The rows are grouped in 2 different ways at once. Each group adds its own fixed numbers to the row, and there is some noise. The rows also spread widely along 6 directions, which tell nothing about the answers.
In the rows, 128 means zero.
Known rows, each followed by its group in each grouping:
[128 109 108 185 189 140 154 119 154 107 129 145 111 127  53 129  79 107] | Vekad K465
[159 143  78 168 117 139 137 112 108  68 177 142 103 126  87 101 120  82] | lepa K465
[133 138 110 178 127 128 145 120 137  98 131 135 131 137  87 122 132 120] | lepa K271
[119  96 131 100 142 105 143  75 114 126 139 125  92 152 126 159 120  93] | Zonef K530
[142  79 111 120 131 121 112  66  82  96 172 171 100 205 164 189 119  67] | Feg K530
[131 132  77 150 162  67 161 121 119 104 124 146 122 133  66 113 131 121] | Vekad K271
[162  74 152 102 126 130 114 121 128 131 125 173 142 164 173 193 117 128] | Feg K271
[ 97 143 138 149 173 148 182  70 145 110 133  99 104 139  80  95 118 116] | Zonef K465
[132 118 115 113 115  82 126 157 151 144  92 137 106 107  67 153 131 148] | Zonef K530
[117  71 111 152 167 150 148  70 109 106 148 159 115 200 139 187  92  80] | Vekad K530
[137  90 128 133 158 145 131 110 142  90 166 135 112 125  96 150  97  65] | lepa K465
[183 157  91 143  78 126 136 177 125 128 109 165 151 143  86 131 151 187] | Feg K465
[ 77 131 150 133 140 153 178  67 133 156  99 128 130 195 121 169 138 154] | Zonef K530
[150  45 136 131 113 138  90 108 111 102 168 165 116 157 144 212  88  50] | lepa K530
[120 149 140  58 110 133 182 150 153 189  68 110 158 132  98 144 168 192] | Zonef K465
[160 127 143 111 102 142 149 169 153 102 133  91 131  71  97 103 143  99] | lepa K465
[131 141  77 229 143 147 166  88 100  80 152 152 114 182  96 125 104 109] | Vekad K530

New rows, each followed by its group in each grouping:
[152  76 150 175 112 169 111 103 133  70 167 121  99 112 140 155  87  48] | lepa K530
[133 173  84 171 121 174 202 124 126 114 107 128 143 163  92 107 135 162] | Vekad K465
[125 113 115  77 144  99 148 131 129 149 112 133 115 130  75 151 123 132] | Zonef K465
[156 155  68 182  77 152 164 139 104 111 112 155 142 184 113 144 143 160] | Vekad K530
[144  72 135 117  91 151 111 115 113 123 143 157 128 169 145 209 114  93] | lepa K530
[127  62 156 119 153 150 148  98 136 103 145 115  99 148 173 178  96  52] | Vekad K530
[153 116 119 150 102 146 141  85 120  89 165 124  89 132 151 135 115  86] | Zonef K530
[178 114  94  72  79 107 112 209 130 153 102 151 152 109  83 169 143 141] | lepa K465
[164 108 106 108  84 119 140 193 139 145  87 144 134 128 114 170 139 148] | Vekad K530
[152 128 157 125  97 120 154 190 171 116  92  76 110  66 105 107 143 111] | Vekad K530
[188 106  92 173  88 152 153 146 132 106 134 161 144 141 150 155 113 138] | Vekad K271
[150  75 159  92 125  98 118 159 163 135 109 140 147  97 106 170 124 119] | lepa K271
[126 185  71  91  96 126 201 101  77 130 123 131 133 187 112 111 175 164] | Zonef K465
[ 92 136 126  84 159 118 159 112 111 133 125 130 134 159  74 140 141 109] | lepa K465
[125 126 132 156 112 144 150 107 149 130 110 143 118 145 101 155 121 150] | Zonef K530
[122 106 113 133 120 119 126  95  98  85 165 134 104 148 118 150 123  60] | lepa K530
[136 144 109 107 127 143 153 104  93 121 137 147 136 195 127 150 141 131] | Feg K465
[138  75 184  89 140 128 158 161 174 164  70 116 145 104 131 172 115 128] | Vekad K271
[141 103 123 197 147 158 127  81 130 113 132 197 145 197 120 173  99 155] | Feg K271
[140 103 168 119 110 140 123 129 139  96 143  94  99  89 121 142 123  60] | lepa K530
[140 103 113 107 161 123 127 106 106 118 152 152 117 173 105 167 114 109] | Feg K465
[135 137 132  62 115 105 142 189 151 156  83 113 153 102  74 136 157 148] | lepa K465
[169 108 103 129 130  70 114 129 114 103 135 175 119 139 104 149 136 123] | Feg K271
[136 114 159 174 130 180 163  88 149  81 152 113 133 128 147 124 114  91] | lepa K271
[100 127 110 171 149 142 143  62 108  91 151 137 112 176  91 145 119  88] | lepa K530
[ 97 110 106 101 147  81 130 119 108 155 104 169 132 175  62 197 131 122] | lepa K530
[124 104  95 165 168 167 175  86 113 113 145 167 134 191 111 164  94 112] | Vekad K465
[149  53 174  92 136 106 103 177 177 147  99 146 148  86  96 181 101 115] | lepa K271
[ 98  92 181 104 159 132 150  70 145 121 128  95  99 125 135 149 117  80] | Zonef K530
[123 101 151  57 119 103 135 118 138 158 109 117 115 133 138 170 136 109] | Zonef K530
[128  99 128  68 167  81 117 157 147 127 129 125 113  85  52 150 124  85] | lepa K465
[142 118  83 124 149 110 163 142 119 126 111 146 126 147  74 139 117 135] | Vekad K465
[155 102  95 146 155  88 149 123 125 112 124 168 123 139  94 150 105 114] | Vekad K271
[ 88 115 114 144 179  94 139  76 101 101 151 139 110 174  64 158 123  80] | lepa K530
[146 154 134 155 104 111 162 142 182 127  90 110 133  84  77  95 139 180] | Zonef K271
[110 148 130 169 148 137 186  64 144 119 116 129 126 151 103 115 132 142] | Zonef K271
[141 134  57  93 141  69 130 143  90  98 162 140 108 127  51 126 142  92] | lepa K465
[131 160 134 125 138  72 154 147 146 104 110 105 118  95  81  82 178 144] | Feg K271
[176 107 113  72  73  92 124 192 123 151  97 157 160 108 113 177 152 143] | lepa K271
[140 136 105 116 136 112 139 126 114 112 139 141 115 156  96 134 139 129] | Feg K465
[193  99 120 213  91 199 157 145 146 104 119 166 156 143 159 154 100 152] | Vekad K271
[155 125  88  93  95  83 149 169 107 128 112 141 118 139 108 161 150 123] | Vekad K530
[169 107 114 117 111 112 117 185 158 150  93 174 147 140  71 165 119 178] | Feg K465
[131 145 114 118 119  97 161 151 131 137  81 138 167 132  76 139 158 172] | lepa K271
[145 139 106 127  96  83 119 175 135 101 114 121 110  86  50 117 155 113] | lepa K530
[174 113 127 122  76 129 138 151 130 105 135 136 145 109 133 146 141 115] | lepa K271
[166  98 115 144 113 170 118 137 134 104 151 150 134 135 115 166  93 101] | lepa K465
[160 147  92 122  80  91 159 165 135 163  70 165 156 132  75 147 154 214] | Zonef K271
[122 178 124 123 105 115 196 111 133 133 100 103 141 129 110  93 184 173] | Zonef K271
[135  85 143 107 156 107 110 158 163 120 126 133 119  85  58 145  98  94] | lepa K465
[143 139 111  98 125 117 173 194 160 138  83 108 137  95  81 117 148 158] | Vekad K465
[163  96 140 165  97 170 145 119 165 144 107 165 152 146 137 170  99 180] | Zonef K271
[136 132 124 163 115 162 174  85 132 126 117 140 140 161 133 140 126 158] | Zonef K271
[145  93 101 114 150 126 149 160 137 140 107 149 132 137  83 167 105 134] | Vekad K465
[159 125  81  64 101 108 152 114  82  99 176 125  91 130 140 123 140  91] | Zonef K465
[155 133  88 186 144  85 121 113 123  82 156 171 111 144  75 115 122 128] | Feg K271
[184  95  98 109  82  79 123 210 140 106 113 133 103  78  99 144 124 104] | Vekad K530
[111 164 105 101 144 146 192  74 102 125 138 108 117 167 114 111 146 126] | Zonef K465
[172 119  96 180 102 146 145  97 131  89 159 152 111 135 140 128 112 128] | Zonef K271
[158 126  48 121 129 126 163 111  73  74 176 151 103 163 125 129 130  87] | Vekad K465
[136 130 151 118 125 120 152 155 151 126 101 121 152 104  84 134 143 145] | lepa K271
[155 133 126 102  88 132 164 158 117 127 106 108 124 130 150 139 161 116] | Vekad K530
[161 130 159  81  46 146 150 176 158 154  78  93 136  96 148 142 159 165] | Zonef K530
[102 113 176 145 182 101 148 112 176 119 112 112 130  90  61 123 120 113] | lepa K271
[119 133 104 113 123 101 149 129 109 133 112 157 154 165  92 148 156 144] | lepa K271
[155 102 112 109 101 109 128 150 129 134 109 163 160 126 106 170 133 135] | lepa K271
[110  63 179  74 161 115 127  86 124 107 157  95  96 126 151 177 112  17] | lepa K530
[137  70 157 106 113 128 110 142 146 115 130 133 118 113 120 179 108  81] | lepa K530
